The first 8 rows are patterns. Each new row is the sum of 2 different patterns, raised or lowered, with some noise. Before adding, each is slid sideways (what falls off one end comes back at the other), maybe read backwards, and multiplied by a number that may be negative. Names go in the order of the patterns.
Some rows, each with the names of its patterns after it:
[ -1  -5 -10   1   7  10   1  -8   2   9  -3  -4 -11  -6 -10  -1  -7   8
  11  -6 -11  -8  -8   0   2   2  -2 -10  -1  -7]
(4)
[-11  -8  -2  -3  11  -1  -9  -5   2   9   7  -5   7  -3  11 -10   1  -9
 -10  -4   7   4 -11   6   6  -2  -7   5  10   7]
(7)
[  8   7 -11   3   0   9   4  -9  -4  -7  -3 -11   7 -11  -4   5   3   5
  -5   6   8  -3   2 -10   9 -11   2  -3  -4   5]
(5)
[  0  -4   9  -8  -6  -9  11 -11   2  11   4  -3   5  10  -8   9   1   2
   3   3  -5   1  -9   2 -10  -7  -5  -3   0   1]
(6)
[  4  -1   6  -8   0  -1   1  10  -1  10  10  -8  11  -9   6   5   7   3
   5  -7   2  -4   8 -10  -1  -2  -7  -7   4  -6]
(0)
[ 10   3   9  -5  -9  -9  -5 -10  11 -10  -6  10  -3 -10  -6   0  10   8
 -11  11   6 -10   2  -1   4  -5  -2  -1   0   3]
(3)
[  8   6   2  -3   9   0  -8   5   6  -4  -9  11  -5   1 -12  10   0   7
  11  -3  10   9  10 -10   9  -1 -11 -11  -2   3]
(1)
[  0   3  -2 -11   1  -8  -5 -11   7   8   9  -4   1  -7   0  -1  -2  -8
   8  -4   6 -11   1   4   6  -8  -1 -11  -1  -8]
(2)

New rows, each followed by the names of its patterns:
[-19  -7  -6 -18 -18 -23 -10 -24 -15 -21 -18  -6  -2  -8 -29 -11 -10  -7
 -12 -28 -21 -25 -18 -26  -5 -19 -21 -16 -16 -14]
(4) (5)
[ 3  5 -7 14 -2 -8 23 -4 -2 -1 13 19 10  0 20 16 -6  0 11  2  0 -2  2 -1
 12 23  8 18 -7  3]
(5) (3)
[  0   3 -14  -5   1  -6 -16  -5 -10  11  -3  -7   5  -8   6  -1  -5  -1
  -5   7   3  12   2  -9  -6   4  -2  13  -2   9]
(4) (0)
[13 12  4 14  9  3  8  9 15 16 11 10  8  6 10  6  8  9  5 12  0  7 13  9
  7  9  6  4  5 10]
(0) (2)
[-1 23  8 14 26  9 21 13  8  6  3 22 -2  7  6 10 14  8 16 18 16 19 13  7
  2 12 15 21 13 12]
(5) (0)
[ -2   4   1   6 -12   3  -2  -7  -9  -7   1  -6 -12  -2  -8   3 -12   7
  -4   1  -4  -4 -10  -5   2  -6  -4  -8  -8   3]
(5) (2)
[-2  1  7 -3  2 -3  2 -1  3  0  3  5  5  5  2 -8 -3  2  2  1  6  9 -2  5
  0  0  2 -4 -6  0]
(4) (3)
[ -5 -10  -6  -6 -12  -3  -4   3  -9 -16  -5  -5  -6   7 -13 -10 -12   3
  -2  -5  -4   6 -13  -3  -7   9   8  -5   9 -11]
(7) (0)
[-13  -4   8   6  -5  -5 -10  -3 -11  -2  -6   8   0  -2   4   7   0  -2
  -3  -7  -5  -5   1  -9  -6  -2   4   2  -5  -5]
(4) (7)
[ -4  -7  -7   0  -1  -2  -9 -18  -8 -11  -9   8 -12 -14   0  -3 -17 -13
  -5   6  -2 -19   0   5 -10  -3  -6  -7 -10  -4]
(7) (3)
[-15   5  18   4  -3  -5 -14   9  11   5 -11   6   5  12 -18   6  11   2
 -15  -8  -6  -9   6  -1  11  -6  -1  12  -3  -8]
(7) (2)
[19 12 11  5  7  7  9 11  3  4 12  1  9 15 18  7 16  4 20  6  4  7  8 11
  4 -1  0 19 -1  7]
(3) (1)
[13 -8  5  4  8 -1 -2  0  1  9 -1 -6 -7  4 -4 15 20  8  7 -4 -4 -6  0  5
  7  7  5  3 10 13]
(4) (1)
[ -8   0   2  -1 -19  -1  -8   6   2 -14 -17  -5   1   2  -9  -6   4 -10
 -10   2   3   6  -4   8 -18  -8 -18   1 -11  -9]
(7) (2)
[10 -1 11 10 12 -4 12  2 -4 -2  5  3  3 11  1  2  6  3  0  7  5  6 -1 12
  6  8  0  7  4  8]
(6) (1)
[ 8 17  0 17  6 12  8  6  3  4 13 10  7 -4  3 17 10 10 13 14  1 16 10  3
  6  3 15  1  3 13]
(5) (6)
[-14 -20 -15 -18 -25  -3 -22  -2 -14 -19 -16 -13 -14  -8 -20  -6 -23  -4
 -14 -13 -10  -5 -14  -7 -14 -15 -15  -1 -10 -13]
(5) (0)
[-14   1   4  -5  -6 -21   1 -19  -4 -12 -16   1   7   8 -13  -8  -4   9
  -3 -15 -15 -15 -16 -15  -3  -7   0  -5 -11  -6]
(4) (5)
[  0 -10  -7 -11 -11 -15  -5 -12  -5 -17 -17  -9 -12  -8  -8  -6  -4  -9
  -7 -12  -7 -11  -2  -2  -3  -6  -7 -17  -4  -9]
(4) (0)
[-10   1  -7  -1  -7  -1   0   0  -7   0 -10   2 -15  -9 -11   1   1   4
  -2  -2  -3  -6  -1   3  -8   0  -6   0 -13  -4]
(5) (2)
[ 8 -6 -3  7 -1  6 -2 13 -4  6  6  4 -7 -3  7 -4  3 -9 -5  5 10  4  4 14
  2 11  4 -4 -2 -2]
(5) (1)
[-3  3  6  5  6 12  1 -2  3  4  5  5  5  1 -2  6 -2 10  1 13 -2 14  1  3
  4 13  1 -1  0  4]
(1) (2)
[ -5  -4  -2   4 -13   3  -7  -7  -4  -4 -12  -1 -13  -3 -15  -9  -8  -4
  -2  -2  -8  -3  -3  -7  -5 -12   8 -14  -5   3]
(6) (0)
[ -4  -6  13   2  -5   2  -6  -9  -8  -7  -2   4   2  -3  -1   4   7  -3
  -9  -9   4  -1   5  -9   0  -1   3   0  -7 -10]
(4) (2)
[-16 -19 -21  -9 -16 -15  -6  -6 -11 -10  -8 -20 -10 -14 -11 -15 -12 -12
 -14 -20 -11 -14 -22 -14 -14  -8 -16 -12 -17 -12]
(6) (1)
[ -9 -11 -12 -16  -8   1  -7  -8 -15  -1 -13  -3  -9  -2 -13  -1  -8 -10
  -9  -1  -4 -10 -15 -11 -14 -17 -19  -5 -19  -1]
(5) (0)
[ 3  7  2  3  2 13  1  2 11  3  2  6  9 12  6 -2 10  8  0 14 13  6 15  8
 -6  1 -1  1  1  7]
(6) (3)
[  2  -8  -1  -8 -11  -8  -5  -6 -13  -6  -5  -7  -8 -10  -7  -4  -3   0
  -6  -5 -11 -15 -13  -9 -11 -10  -2  -9  -3  -5]
(4) (1)
[ -2   4 -20  -2 -19   0 -16  -9  -4   1  -5   2 -18   4  -9   1   4 -11
 -18  -8   0   4  -3  -5  -3 -12 -16   0  -4   2]
(7) (2)
[-13  -5  -2 -11 -11 -17 -10  -6 -14 -14 -18 -22  -5  -8 -12 -14 -14 -12
  -9 -13 -14  -4 -12 -14 -20 -11 -17  -7 -13  -8]
(7) (6)
[13 18  4 16  2  7  0  8  7  9 -3 18 -2  0 10  6 -4  9 18 -1 13 10 14  2
  7  9  2 10 10 12]
(6) (2)
[ -7 -12  -5   1   2   3   5   1  -6   0  -9  -5 -11  -5 -14  -6  -7  -4
   5   0   0  -7   9   3  -9 -10   5   2  -9  -1]
(7) (1)
[10  7  7  5 16 12 10  6 16 13  6 12 11 11  1  8  7 14 12 12  8 12  8 15
 13 14 17 12 14 14]
(4) (6)
[  1 -19  -8  -2 -10 -11 -10 -10   0  -5 -15  -4  -2 -15  -7 -10 -10 -12
 -14 -13  -6 -11   1  -9  -5 -15 -16 -17 -10 -16]
(0) (3)
[13 11  0  1  8 14 10  6 14  7 19 14 20 11 10  1 -2 13 14 19 11  7 10  8
 13 15 12 18  9 14]
(4) (5)
[ 5 -2 11 14 12 -4 13 -1 -5  5  5  2 -4 16 -9 -2 -4  2 -1 10  2 12  2 16
  6 10  2  8  2  2]
(6) (2)
[  0   9  10  15  -5  10  -1  19  17 -10   6   7   3  -7   6  -6   9   6
   1  18  -5   8   9  -3   4   4  15   3   9   3]
(5) (3)
[-11 -18  -5 -19  -6  -2 -10 -14  -2  -5 -18  -4  -6  -6  -9  -5 -18  -9
 -19  -7 -19 -18 -15  -9  -7  -8 -14 -11  -3 -14]
(7) (6)
[ -2   1  -8   1  -3   2  -2 -11   2   2   4  -5  -5  -8  -7  -7  -2 -14
   2  -3   0  -6  -4  -3  -3  -2   7  -3   1  -7]
(4) (0)
[ -4 -15  -8 -19  -9 -14  -8 -21 -15 -19 -12 -23 -17 -20 -10 -10  -8 -20
 -19 -13 -17 -23 -20  -4 -21 -16  -6 -17 -16 -14]
(6) (2)
[-7 19 -3  9  8 -2 -2 13  7 19 14 12  6  1  4  9  8  8 -6 16 24  7 17 13
 10 10 -2  5 12  0]
(4) (3)
[ 9 18  5 11  0 11  3  5  7 13 12  5  8 13  5 11 11 11 10  7  6 12  8 17
  8  3  7 14 12 15]
(7) (2)
[ -1  10  10  11  -4   0 -10   3  -7  -2  -3   5   9  -3   4  -5   2  -5
 -10  10   5  -6  -7  -1 -11 -10   3   2  14   1]
(4) (5)
[  0  -6  -2  15  -6 -10   3   5 -13  -9   2  11   2 -16   2  12  -3   2
   0  -6  -4   3   2  -2  -5   2   5   2  -3 -15]
(7) (3)
[  4  -2 -10 -15  -5   1  -2   2  -1  -3   4  -3 -13  -2  -5  -8 -11   3
  -8  -1 -14   3  -5   4   1 -10   7  -2  -2 -12]
(3) (1)
[-18 -16  -4 -11  -6   1 -17 -14 -17  -7  -4  -4 -11  -3 -16  -1 -15  -9
 -10 -12  -9  -1  -3  -1  -7   0  -8 -12 -14 -12]
(4) (2)
[-10 -14   6   3  12   2  -8  -9 -13 -10  13   5  -4 -12  -3   4 -21   4
   6   7  -4 -16  -4  18   0  -9   1 -15  -7 -14]
(4) (3)
[ -2   7  -9  -2   0  12   0  -1 -14  -4  -9  -6 -11  -3  -4   1 -10   3
  -1  -6   5   4  11  -5  -9   1 -19   8  -1  -9]
(0) (1)
[ 7  3  4 -2 -6 -2  4 -2 -6  4 -2 -8 -7 -7 -1 -2  4  2 -3 -3  1 -6  4 -2
 -4 -5  3 -7  0 -7]
(1) (2)
[ -7  -5  -7   2  -5  -3  -2   0  -2   1  -1 -10  -2   0  -4  -8  -5  -4
  -1  -3  -2  -4   6  -4   1  -3   5   0  -1  -4]
(5) (1)
[  7  -8   5   1  11   9  12 -13   2  -1   6  -5  -2   1   6 -12   7 -13
   6  -9  19  19  15  -6   2   5   0  -2   2   1]
(7) (2)
[ -2  -7 -17 -20 -13  -5 -23   7 -14  -8   1  -4 -20 -22  -9  -5   6 -24
  -8  -8 -12  -4 -12   3 -21  -2 -13  -7 -15  -7]
(5) (3)
[ 4  9 15 -2  1 -1 21  4 -3 19 -9 -2 11 14 15  5 -7 15 12 -3 10 17 15 19
 18 -1 -1 -5 10  3]
(7) (3)
[ 20   1   2 -11  14   8  18  11  17   1   8  -8   7   2   2  -9  -9  -3
  15   4   8   9   8   6   5   0   2  11  10  18]
(4) (0)
[-10  -9 -22 -23  -4   6   3  -3 -15  -8 -18 -13  -7  -8 -10 -13  -5  -7
  -5 -18 -16 -17   2  -9 -21 -11  -2  -1 -10   0]
(4) (1)
[30 -1 22 21 22 16  4 17 25 13  5 16 13  3  6  3  8 17 20 30 17 17  5 18
 15 23 11 13  8 12]
(5) (3)
[  5   7  16   1   3   6   5  11   7  12  13 -11  -6  13   4  13   7  15
   8   7  -5   0   8   2  -9  -1   5  15  10   9]
(4) (3)
[-21 -17   1  -9 -21 -16   3 -10 -16 -14  -6  -4 -16  -5 -25 -10 -16  -6
 -17 -23 -17 -13  -8  -5 -15 -13 -10 -11  -7 -23]
(4) (7)
[  3  14  -9  -9  -1   1 -10  -1 -17  -3 -11   4 -15   6  10  -6  -2  -9
   0   8  -5  10 -11  -4   3  -1   1  -3 -15   2]
(4) (0)
[  8  -8   3 -13 -14   2   5   2  -3  -1  11   7 -11   2   5  -7  -8 -11
   1 -15  14   3   2   0  12   9  -1 -10 -10   3]
(7) (3)
[  9   1   0   2 -10   4 -14   6  -4   0   3   4  -3  -3   0   9 -11  -1
  -8  -1 -12   2  -7  -2   1   6  -3  -9   0  -1]
(5) (0)
[  1  -4   7  12   5  -2   4   2  -3  16 -17   9 -10   1  -5 -10   5   5
  -6   8   3   0  -1  11   4   8   4  -7  -8   9]
(0) (1)
[ 3  7  5  3  1 -1 -1 -3 -1  4  7 12  4 11 -5 13 14 -6  8 10 11  2 -1  0
 14 -4  4  9  5  4]
(0) (3)
[ -3  -1   1   1  -2  -6   0   2   0   0  -1  -5  -3  -5   4   1  -2   1
   4   1  -6  -9 -10   2  -1  -8  -3  -5  -4   0]
(4) (3)
[ -1 -12   7  12  10  -8  -5  -9   4   4   4  -3  -6   7   8   4  -6   1
   0   8  -8  -5  -6 -16 -10   5   2 -19  10   2]
(7) (0)
[ -2  -5  -6   8  -3  -5   6   8  -3  -3  -9  -3  -8   9  -3  -6  -7  -9
   2  -6 -12   6 -11   9 -11  -7 -12  -9  -8   6]
(7) (0)
[ -2   7  -5  17   7  13 -15  11   9   5   0   3   9   2  19  -7  13  -1
  12   5  -5   4   4  -3   7 -14   3  -1  -3 -12]
(5) (6)
[ -2   4  -1  -6   2   1   6   0  16  14 -13  17   7  -2  -8  -5  -7   9
  -2 -12  20  -7   2 -10   0   0   9   2  17   5]
(3) (1)
[ 9  8  6 10 14 14 17 12  8 14  5  5  0  9 17  8  2 10  8 15 11 17 10 14
  1  5 10 18 12 14]
(4) (2)
[ 6  6 -3  1  2  0  3  6  1 -3 -3  9 -7 11  0  6 -4  1 -2  3 -1  6  3  8
  4  0  6  1  9  0]
(6) (0)
[ -7  -1   4   6   1   3 -14 -15  -2  -4   5   3   6   0  -3  -8  -5  -1
  -3  -9 -11  -8   7  -2  -3  -2   0   3   0  -2]
(4) (1)
[ -5 -10   4   5  -6  -9   3   5   4   4   6   9  -3   7   2  -8  -3  -9
   8   1   1   6   5   1   1  11  -6   3   8   0]
(5) (3)
[13 -2 14 15  5  6  1  0  1  4  4 11 14  1 -4  2  1  8  9 13  3 -3  3  6
  2  4  3 11 12 18]
(4) (6)
[ -3  -3   2  -3   0 -26   4 -16  -8   2  -6   2 -10 -19 -17 -13 -11 -17
  -1 -20  -6 -21 -15 -11 -11 -23  -5 -21 -10 -24]
(0) (3)
[-17 -10 -29  -9 -33 -19 -18 -12  -6 -20 -19  -5 -25 -18 -32  -1 -15  -5
 -20 -16 -16  -8 -10 -25 -19  -7 -12  -6 -31 -15]
(5) (2)
[ 6  5  6  2  5  7  8  8 15  3  4 11 11  1  7  1  8  5 11  9  9  0 10  1
  3 -1 13  8 16  2]
(6) (2)
[ 6 -9  4  5 11 10  3  1 -5  3  4  6  7  4 -5  4 -6  3 -6 -5  2  8 11  5
 -2  3 15 -2 -1 -8]
(4) (6)
